All groups share one centre, and each spreads out both ways along 10 directions, with some noise.
Known rows, each followed by its group:
[-12 -11  -6  -2   5  -6 -10   5  -2   0 -20   6   2   0  -1  -5   3  -4] -> A
[ -4  -1  11 -12   7  -6  -5  14   9   1  -9  -5   0  10  13  -6   0   3] -> D
[-31   2  -4   1  -7  17  -2 -12   1  -1  -5  11 -14   5  16   0  -2   5] -> N
[-1  9 -5 -1  1 -1 10  2 -5 -4  6  6  5 -7  4 -6 -6 -1] -> A
[ -4 -11   3   6   6   4   0 -15   4 -13   4 -15   4 -15  12 -21   2 -13] -> D
[ 11 -19 -10  -3 -10  -4   3   2  -6   7  -1 -14  -1  -2 -13   4 -11   6] -> N
[-20 -21 -20  14   4   0   4   3  -5  -6 -12  -5   4  -9   0 -10  -4  -1] -> E
[ -5  -9  -6  -7   6  -6   2  15 -11   5 -13  -8   4   1   0  -6 -12  12] -> K
[-13 -17  -1  -2  -1   3   0   7  -1   2  -2  -9  -7  10   6 -12  -8  13] -> B
[ -5 -10   7  -6   7   0  10  -3  -6   0 -10   0 -21 -14 -21   7   4   3] -> M
[ -7  -9   1   6   2   1  -3   4  -3  -5   3 -17  -5  -4  20   1  -7   6] -> D
[  5   4  18 -10  -8   6   4 -10   8   5   4 -11  -8   9  22  -7  -8   8] -> E
[ -5   6  10  -7   6   8   1  -7   3  -7  11  -7  -3  -5   4 -10   4  -6] -> D
[ 10 -10  10  -9  -8 -10 -11  -3   3   2  -8   5  -8   4   9   3  -2  -3] -> N
[ -5  11  -2   5   5  10   0  -2 -14   0   8  -8  -2  -6  -1   9  -2   9] -> M
[  5   8  13   6   7   4  11  -4 -13   2   7 -10 -11  -6   6   8  -5  15] -> B
[ -2 -27  11   2   4  -7  -3  -5 -10  -3  -8   1 -14  -3   4 -16  -4   4] -> N
[ 13  -2   5  -5   2 -11  -3  -5  -5  -2 -14  -1   6 -12  14  -5  -6  -7] -> M
[-12 -10  -6  -1   2   1  13   4 -22  -8  11   2 -12 -15   1 -11 -17   8] -> B
[ 3 -3  7 -2  0 -5  2 -2  2  0 -5  7 -3  1  8 -6 -2 -1] -> E
[ 10   4  19 -11   9  -6  11   4 -12  -1   8   4  -8  -4  -1 -14  -5   8] -> D
[ -2   3   0  -1   3  -1  15   4  -6   2   3   3   1   0   2 -16  -9   9] -> M
[  8  -7  -4   1  -1  -9   8   0 -10   6 -16   2   6  -4   4  -7 -11   7] -> M
[ -1   4   2  -5   1  -4   4   2  -3   2 -11   5 -10  -6  -3  12  -1   1] -> A
[  6  -3   4  -3  -7   0   3   3 -12   1  14  -1   0   7  18 -16 -19  13] -> D
[  2   5  -6   8  -9   1  -3   0 -14  13  -4  11  -4  11  -1  15  -5  17] -> E
[  2 -13   3  10 -11  -1  10   0   9   2   5  -1  -9   8  11   2  -5   9] -> K
[  1  11   0  11  -8   3  -4  -8 -13   3   8  26  -4   8   2   6   0   7] -> A
[-9  6  4 -5 -6  7  1 -1 14  3  6  9 -4 17  2 -4  5  2] -> N
[  8 -23  13   0  -1  -9  -6  -7   2  -4  -7  -6 -12  -5   6  -4   0  -4] -> N
[ -5 -21  -9   7 -11   2   2 -16 -20  -4   2   7  -7 -11   6 -15 -14   1] -> N
[  8  -5   2  -8 -13  -8   2  -4  -4  -3   0   5  -7  -9  23   1 -15  -3] -> K
[ -9   2   5   0  -2  13  -8 -12   4  -8  14  -6  -7  -2   3   2   6  -6] -> D
[-11 -12  -1  -6   0   2   3  -8   1  -1 -21 -11 -14 -13   2   6  -3  -1] -> K
[-11  25  15 -22  10   3   6  -2   0   4 -20   7   3   3  27 -19  -7   6] -> J
[-13 -17  -4  -1  -7   2  -1   4   9  -2   1  -6  -4   8  12  -8  -6   4] -> N
[ -9  13   3   1  14   2  -3  10  -1   3  -4   4  11  13   1 -14   5   7] -> K
[  9 -11   8  -4 -13   5 -11  -9  -3  11   1 -20 -10  12  13  11  -9  14] -> B
[  1 -10   3  11 -15   2 -15 -17   4   4  -9   6 -12   6  13  18   4  -1] -> E
[ -1   5   7   2  -4   4  -1  -7 -11   4   3   9  -7   7  15  -3  -7  12] -> M
[ -6   3  -4  -4  -6  -3   7   3   0  -1  -7   3   4  -2  19  -7 -12   1] -> A
[  2   6   6   6  -4   6  12  -9  -2  -6  20   2  -1  -2  19 -15  -8   4] -> N
[  0 -12  -9   6  -3 -11   2   6  -5   4 -16   6   2  -1   3   2  -7   4] -> D
[ -2  15  -1  -3  -2  10  15 -10   6  -3   5  -9   4 -12  11  -3  -6  -4] -> K
[ -7 -15 -15   0 -22   1  -8  -8   9  -4   5  12   1   4   5  -4  -4 -12] -> N
[ -5  -7   6  -5   3  -7  -5   0  -3  -8  -6   8  -2  -5  18 -15  -4  -6] -> M
[ -1  -5  -1  -6   8  -9 -16  14  -6   2 -11  -2  10   9   2  -8   0   1] -> K
[  9   6   9   2   0   6  -6  -6  -4   4   8 -14   0   5   7   3  -2   7] -> K
[-10  -8  -1  12   8  -4  -2   7  -7  -9   1   5 -12 -10  -1  11   6  -2] -> D
[  1 -19  -2   5  -6  -2  10  -3  17  -1  -4  -1  -2   2  -6  -9   4  -5] -> M
[ -4  -2  -9  11   0   9  -7  -6 -28   8   5  -6   1   4  -3  -2 -10  19] -> J
[ -6   9   9   8   1   7  -1  -9 -24   4   6  17 -11   6  10  -4  -6  17] -> D
[  6   9   5   9   7  -6  -3   5  -4   5 -12   0   7   3  13   8   0   7] -> J
[ 1  8 16 -8 14 -1 -4  6  6  6 -9 -9  0  9  0 -2  8  7] -> K
[ 8  2  7 -5 -4 -8 -3  3 -8  2  3 16 -5  4  3  0 -4  3] -> B
[ -7   1  -8 -18  -7  -4  -4  20  -3  11 -10  -4   4  15  13   1 -17  14] -> M
[ -9  -1  -3  -6  -1   3   6  -6  -1   1 -11   5  -6  -5  -3  -3  -3   1] -> K
[-10  -3  -2  15   7   5   3  -8 -10  -7   0  -7  -2 -13  10  -4  -3   1] -> D
[  6 -13   3   1  -3  -7  -1 -17 -11   6 -26   9   2  -1  10 -21  -9   3] -> B
[ -2  -3   1  -2  -3  -1   6  -8   6  -6  -2  -3   4 -11  22 -13  -8  -9] -> J
[-15 -11 -11  -2   0   1   3  -4   6  -6 -11  -1   1 -12   3  -8  -1 -11] -> E
[ 12 -18  -9  -2 -11 -15 -13  14   6   1  -2   2  10  11  -2  -3  -3  -6] -> N
[  4 -13   1  -7  -2 -13  -9  10 -21  -1  -2  13  -6  -1   7  -5 -12   5] -> E
[-17  -5 -13   7   3   4   1   0   5  -8  -4 -12   4 -14   9   2   0  -9] -> B
[  4  -4  14  -9  -5   6   0  -9  -9   4   6  -6 -12   3   8  -8  -9  11] -> A
[ -4  10   3  -7  -5   4   9   0   6   3  -1  -5   2   2  24  -5 -11   6] -> J
[  2   1   4   9 -16  14  -5 -16   3   7   7 -16 -11   6  16  20  -5  11] -> B
[  5 -20   5  -5 -11  -2 -14  -3  -9  -9  16 -13  -3  -4  24 -11 -14  -3] -> E
[ 17   9   2  13  -4  -2  10 -15 -13  14 -14   8   5   0   3   3  -7  13] -> M
[ -8  -8  -1 -20   2  -5   5   0  -2   5 -33  -4  -6 -10   0  -1  -8   2] -> A
[ -4  -8  15 -10   8 -11   2  18  14  -4  -8  -4  -6   6  19  -7  -1   1] -> J
[ 1 -2 -3  7  0  0 10 -1  6  3 -3 -1  5  2 -2 -5  0  2] -> E
[  1  19   2 -10   8   5   5   8   2   6   1 -10   7   5  -7   4   1   6] -> E
[ -8 -11  -4   1  -6  11   2  -7  10  -1   5 -18  -9  -2  -4   5   0   0] -> J
[-7 13  9  0  5 10 13 -9 -4  6 -9 -3 -6 -1 10 -2 -4 13] -> E
[-11 -14 -11  18   3  -3  -1  -2  -7  -4  -9   5   2  -6   3  -5  -1   0] -> M
[ -8  -3  -6 -10   1  -7  -3  10  -4  -7  -2   5   4  -7   6 -10  -7  -7] -> E
[ -7  -7 -10   5  -4   1   9  -4   4   0  -8   3  -2  -5  -9   1   1  -2] -> M
[ -4  -7   4  15   1   0  -9 -17 -10   9 -22  16  -6   9   0  -1   7   9] -> A
[-12  -6   1   2   6  11  -5   0 -14   2   6 -15   1   8   5 -17  -8  16] -> J
[ -8 -12   0  -3  -5  -4  -8  -1   6  -6  -8   1  -4  -3  17  -2  -1  -8] -> A
[-12  -3  -3   4  -1   0 -14   8   2   2  -3   9   4  18  12  -7   0   4] -> J
[-14   8  -2  -6  11   3  14  11  -8   0  -3  -2   2  -3   3 -13  -8   9] -> J
[ 13  -5  14   1  -3  -1   7 -12   5   4  -7  -9 -12  -6   6   7  -1   4] -> A
[  8   0   6  11  -2  -2   0 -14 -10   5  -7   6   0   1  12  -4  -4   8] -> B
[ -4  -3  15   6   6  -1   7 -14  -6   3 -21   4 -10  -4  16  -9  -2   9] -> B
[-14 -10 -13   5  -2   7 -10 -16  -4   0 -11  13  -1  -2 -20  -4  10  -8] -> K
[  4  -5 -10  13   2  -9   4  13 -11   0  -1   6   2  -4  -5  10  -4   5] -> J
[  0  -3   2 -11  -1   1   8   0  -4   1  -4 -13  -9 -11   2   5  -9   4] -> A
[  5   2   3  -3  -1  -1   7  -9  -1  -1  -2   8   3  -4   0 -13  -2  -5] -> J
[  3 -10   4   1 -20   9   1 -30 -11  13 -13  -7 -10   5  23  -7 -20  16] -> B
[ 17  -6  -5  -3 -13   2  -2 -19   5   8 -11 -11   6  -3  -9   4  -2  -7] -> B
[ -6  -1   4  10   4  -4   9 -12   5  -7 -20  14 -13 -20   0  14  10 -11] -> A
[ -8  -2   2  -4  -1   9   1  -7   8   1  -3 -12  -7   1   4   1   1   3] -> J
[ -4  11   5  -6   5  -9   7   5   0   6 -23  20  -4   0   5   4   1   3] -> A
[  3   2  -1  10 -13  -1   9 -11  -1  -4  11  28  -4   0   8  -6  -2  -4] -> K
[  4  -8  -7   1 -17  -5 -10  -5   0  -2   8  16   5   8  11  -8  -6  -7] -> N
[ -1  -8  -6   7  -1  -1  18  -2  -5  -1  -1  -2  -3 -11  -2  -3  -7   4] -> K
[-1 18  9  1  7 13 -1 -9 -2 13 -8 -6  7 15  1 -7  3 15] -> D
[  1 -11   0   9  -9  -7 -11  -8  -9  -3  -4  14  -7  -3  13   4  -4  -3] -> E
[ -2   1   1   2  13   2  -1  14  -9   0   8 -20   4   1   3  -2  -4  12] -> M
[  6  11   1  -3  -2  -8  -8   0  -7   9 -19  15  18  11  19 -14  -8   2] -> B
[ -2   1   4   2  -4  10   8 -17 -15   2   3  -1 -11  -8   4  -2  -9  10] -> N
[-16  -5 -10  15  14  -6   6   6  -9  -8 -13   9   4 -14   5  -5   1  -3] -> D

New rows, each followed by its group:
[ -1 -11  17   0   9  -8   2   4   2  -4  -6   6  -5   6  13 -22   1   2] -> M
[-8 -1  1  2 11  3 -3  4 -9  2 -6 -6  2  4  1 -8 -1  9] -> J
[ 22 -25   4   3  -1  -9   8   6  -4  -9  22 -22  -4 -14  -3  -7  -9  -1] -> D
[  2 -14  -5  14   0  -3   4   0   0   1  -3  -6   5   2   1  -8  -2   4] -> M
[ -8   0   9  -8  10   0  -1   9   4   7 -17  -5  -4  10  -4  -3   5  11] -> K
[ -6  -8  -2  11   0  -1  -7 -10  -9   5 -12   9   2   8   5 -11   0   6] -> A
[-29  -8 -13 -14  -7   7  -2  -9  -4  -5 -18  10 -22 -15  -3  11  -3  -7] -> J
[ -1   1 -15  -3  -2  -5 -12  16  -9   2   4   6   8   6 -11   8  -2   1] -> A
[ -4 -13  -2   0  -7  -2  -3   1   4  -3   7   8  -1   9   2 -14  -2  -3] -> J
[ -6   2  -3  12   1   2   7 -10 -12  -1  -3  13  -1  -8   4  -6  -2   2] -> M
[-12   9   0  13   7   6  -5 -17  -5  13 -33  15   8   9   0  -5   8   8] -> D
[  6   9  11 -10  -9  10   2 -16 -12   5  16   3  -7   4   5 -12  -9   9] -> D
[ 10  15   6   4  11  -9  -9   3 -12  -3  -8  -2   9 -13  19  10  -2  -3] -> B
[  1   0   6  -1   1   0   1  -8   1  -1 -12  -7  -1  -8  15  -1  -2  -2] -> J
[-23  -3  -3   1   8   2  -4   9  -1 -10   2   5  -3  -1  11 -10   1  -3] -> M
[-11 -18  -1  -7   2  -8   4  12   3   5 -22   5  -6   9   0 -12  -5   9] -> E
[-18   5 -11  -5 -11  10  -1  -8  -8   3  -8  -1  -8  -3  14  10 -12   7] -> J
[-13 -11 -13   2  -7  -2   1   6   3  -6   7  13   1   4   3 -12  -4  -5] -> J
[  3  -2 -11   4   6  -6   6   3  -8   2 -14  -9  10 -13  -5   2  -6  -1] -> M
[ 5  5 14 -2  8 -1  3  0  5 -1 -2 -8  0  1  8 -5  3  2] -> E
[-11  -5 -11  -5   1 -13   3   9  -2  -8  -8  26   4  -7   2 -13  -3 -13] -> D
[ 0  2 -2  0  5 -4  6 14 -6  6 -4 -4  4  6  5 -1 -9 13] -> D
[ -9 -16 -10   2 -17   2 -10  -9   1  -5   5  10  -5   3  10  -7  -6  -7] -> J
[ -7   0  -5   1  -8   4  25  -8   9  -5  -1  -1  -7 -16  13  -1  -9  -4] -> K
[ -1  -4 -19  -9 -11  -5   6  13  -2   4   1   6  15   7  -2 -15 -16   1] -> K
[  0 -12   4 -12   8  -3  -3   5  -2  -5   0 -14  -1  -9  -9 -11   0  -6] -> A
[ 10  11  10  -7   6   8  14 -12  -5  -1  12  -9   0 -10  -9 -13  -1   1] -> D
[ 10   4  -3  13   3  -7  -9  -4  -3  -5  -2   5   9 -10   2  11   6 -12] -> B
[-16  -9  -8  12   1  -4  -5   7  -8  -1 -12   2  -1   1  22   4  -7   8] -> D
[ -4 -20   1  13  -2 -11  15  16   5   3  -4   4  -9  12   7  -5  -6  16] -> K
[ -9 -11   0  -8   1   6  -8  -4 -11  -2  -4 -20 -11 -12   8   5  -8   4] -> E
[ -8  -1 -10  14   1   9   5  -2  -3  -1  -1 -26   2 -11  14  13  -8   6] -> J
[  0   5   1  -7   6  -1   8   3 -10  -3   3  -5   1 -12   1  -8  -8   2] -> M
[ -8   6 -10  -9  -2   1  -2  11 -13   5   0   6  -3   1  -3   8  -9   8] -> A
[-8 -2  0 17  5 -1 -1 -3 -2 -5 -6  8  1 -3 12 -4  3 -1] -> B
[-10  -8  -6  16  17   1 -10 -11 -21  -3 -23  -7   2 -18  -4   2   5  -1] -> J
[  5   1  -4  -6   4  -9  14   3   3   4 -22   0  14  -8   2 -15  -7  -1] -> A
[ -6  -9   1  -7  -9  -1  10 -16   1   0 -20  14 -15  -9   5  -3  -5  -4] -> E
[ -8   1   0  13   5  -1   0 -10 -13   7 -27  14  -6  -2   5   4   1  10] -> D
[ -3  -3  -8  11  14  -5  11   5  -5  -2 -10  -3  14  -9  -3 -16  -2   1] -> D
[-12  -5 -28   7 -12   0 -11   3   5   0  -4  17  15   8  -4  -2   1 -11] -> D
[ -5   9  -6  11   4   5   8  -7 -16   3  -3   9   0  -5  -7   1  -1   8] -> D
[  6   8  -1 -14  -2  -4   2  -1  -2   5 -11   2   7  -4   1  -3  -6  -2] -> B
[-16  -3  -2  -7  10   0 -13   6   7  -3 -19 -13   6  -2  12  -4   3  -7] -> K
[ -4   0  -9  15   2  -2   5   1  -3   7 -19   0   3  -1   4  11  -2   9] -> A
[ -4  12  10   7  16   5   2  -4  -6   6 -11  -1   4   7   0 -10   5  11] -> D
[-15  -4  -2  10   8   8  20   2 -13  -2   6  -6  -7  -6   3 -14  -9  16] -> B
[ -6   6  -3  -5   2   4 -10   4   4   4  -2  -6  11  12   7  -6  -1   1] -> K
[  9  -1  -3  11   0  -9   5  -7   1   8 -24   7   9  -2   2   0   0   0] -> M
[-11  -3 -12  -2 -13  -3   1   8  -4   7  -8  13   6  15  20 -13 -17  11] -> M
[  4  -2   6 -11 -12   7  -2  -3   0  -2  17 -16 -15  -2   9  13  -9   3] -> D
[ -8   4  -1   1  -1   5  -5  -6  -3  -1   3   7  10   9  13 -23  -4   0] -> D
[ -1 -22  -9   4  -8   0   4 -12  -5  -4   1   8  -6  -7 -16 -12  -1  -5] -> N
[-10  -3  -2  12   7   6  -3  -5   1  -5   0  -9   5  -4   9  -7   3  -2] -> D
[ -1  -6   2 -14  -3  -9  -5  -4   3   0 -25   7  -7 -10   5   7  -1 -10] -> M
[ -3  -8 -11  -1  -4   2   2   0  16   6 -21 -31  12  -2  16   5  -8   0] -> D
[ -7  -7 -10   3 -15   7  -6 -20   2   2 -11  -3   2  -2  16  -1  -7  -4] -> D
[  5  -8   9   5   2  -4   0  -2   8   0 -10  -9 -10  -5   8  13   4   0] -> A
[10  3  1  0 -5 -6 -5 -6 -9 -2  6 15  5 -4  7 -6 -6 -6] -> K
[ -2  -8  16   0   4 -14  -9   5  -5  -1 -10  24 -13   6  10  -5   5   1] -> B
[  2  -1  17  -5 -13  -4  -5 -12  10   0  -7  18 -19   4  25   8   0  -4] -> A
[-11   6   8 -14   8  -1  13   8  -1  -3  -8  -3 -10  -9  11  -3  -8   4] -> A
[ -4  -6  14   6  -4   0   5  -8  15   3  -5  15 -10  15   7 -11   8   3] -> M
[ 15  -6   3 -14 -10  -3   4 -18   6   8 -19   0   1  -2  -5  -8  -3  -7] -> D
[ -7   6 -14   5   1   3   8   5  -6  -4   9   0  15  -5   6 -14  -9  -2] -> E
[ -9 -10  -4 -14   0  -1   2  13   4  -3  -1 -13  -5  -3  -5  -2  -6   0] -> M
[ -7 -12 -10  -6  -8  -2  -8  11  -2   3  -6 -10  -1   7   7   4 -10   7] -> M
[-14   1   9   3  16   2   9  -2  -7  -3 -11   4  -6  -8   4 -13   3   4] -> A
[-13   7 -14   9  -6  17  -3 -16   0   2  -1  -8  15   4  15 -11  -6   1] -> D
[ -1 -20   3  10  11  -9  20   8 -13   1 -14  -5 -13 -13  -7  -1  -6  14] -> K
[ -6  -9   0   7  26 -11  11  13   3 -17  -5  -3   8 -22 -10 -17  11 -15] -> D
[  7   5  11 -14 -11  -2   0  -5 -11  12  -7  13 -13  12  10   0 -11  15] -> D
[ -9  -3 -11   6  -4  -2  -5  -6   2  -4 -13  12  10  -3  14  -9  -2 -10] -> B
[  0 -12   4  12  12  -9   3  -1  -8   0 -16   7   6   0   0 -20   1   3] -> B
[-1  2  7 -2  0  4 -9  4  0  3  9 -3  1 16  7 -7 -1  7] -> D
[ -1  -8   0  11  13 -16 -13  15  -6  -7  -7  15  10   1   4 -10   6  -6] -> B
[  3   1   5   4  -3   5  20 -17  -6   4 -10  -8  -9 -12   9   0 -10  10] -> A
[  5  -3 -13   9  -8   2   0 -12 -16   7  -4   8  10   2  -6  -9  -8   5] -> A
[ -4 -20  -3  -2 -12  -3  -3  -4   3  -5   1  -2  -7  -2  16  -8 -10  -4] -> N
[ -9  -3  -8 -12  -4   7  14   1   3   3  -3 -11  -1  -1  -5 -10 -11   6] -> B
[ 7 -9  9  3  1 -7  1 -1 -4  4 -5 10 -4  7 -6 -9  1  7] -> B
[ -9  10   2  -5  15   1   9  -5 -15   0 -16  13  -4 -13 -13  -8   3   2] -> K
[ -4 -25  -9   6  -1 -12 -13   7  -4  -4 -12   7  -2   0  -2   1   0  -4] -> E
[-17 -11 -14  14 -11   4  -1  -9  -8 -10   6  12  -5  -9  15  -2  -6  -5] -> B
[  5  -6  11  -1   4 -11   1  12  -8   7 -10   3  -9   8   6   1  -5  15] -> D
[ -4 -15  -1  13  -3 -10  -5 -11   4   3 -31  22 -13  -1  -6  15  13  -4] -> E
[-12  13   5 -14  11   2   8   2  -3  -4  -5  -3   1 -11  11 -12  -6  -1] -> E
[  6  -9  12  -7   7 -15   4  12  -3   4 -19   1  -7   1   9  -3  -6   8] -> D
[ 10  -1  -4 -13  -8 -14   1   7  14  -2 -11   5   7  -7   7   4  -3 -16] -> A
[  9  -4  -2  -1 -10   1   5  -8   2   4   1  -6   0  -2   2   1  -6   1] -> M
[  0  11  21 -11   5   3  -6 -12   4   5 -18  -6  -1   4  26  -7  -1   3] -> J
[ -6 -19  -3  -3  11 -22  -2  27  11 -11 -13   3   2  -5   4  -7   3 -12] -> D
[ 14  -2  -2  -1 -10   2   4   4 -12   3  29  -4   2   7  -5  -5 -13   9] -> D
[  8 -12   5   8  -5  -5  -2 -14   3  -9   0   2  -7 -15   8   5   3 -14] -> K
[  6 -20  -1  13  -4  -6   5  -5  -6  -4  -1  -7  -9 -12   6   5  -6   2] -> K
[ 7 -8  4 13  2 -2 -3 -7  0 -3  4 -5  2 -2  1 -4  5 -3] -> A
[ -1  -9   0  -6   1 -13  12   7 -10  -7  -6   7 -16 -21   4   7  -9  -1] -> D
[  4   2  11  -7   0   3  -3 -11 -12   4  -7  -4 -11  -6   3   6  -4   6] -> K
[-10  -9  -8  10  -1   5  20  -2  13  -5   5   5   1   0  -8 -17   4  -3] -> M
[ 20   1   8   5   0 -10 -20  -5 -16  -1  11  13   6   3   3  -3   2  -5] -> K
[ -9  -8   0   9  -8   3  -2 -13  -1  -2  -8   2 -10  -2  23   1  -6   2] -> A
[ -8 -16   3   9  -5  -2   0  -8 -14   4  -9  15  -8   9  17 -22 -11  13] -> B
[-12  -1   6  10   3  -1  -5  -5   2  -4 -11  10  -6   1  21   2   4   0] -> B
[-10 -16  -3   1  -5   3   8  -8   6  -6   1  -1 -10  -7   1  -9  -2  -4] -> N
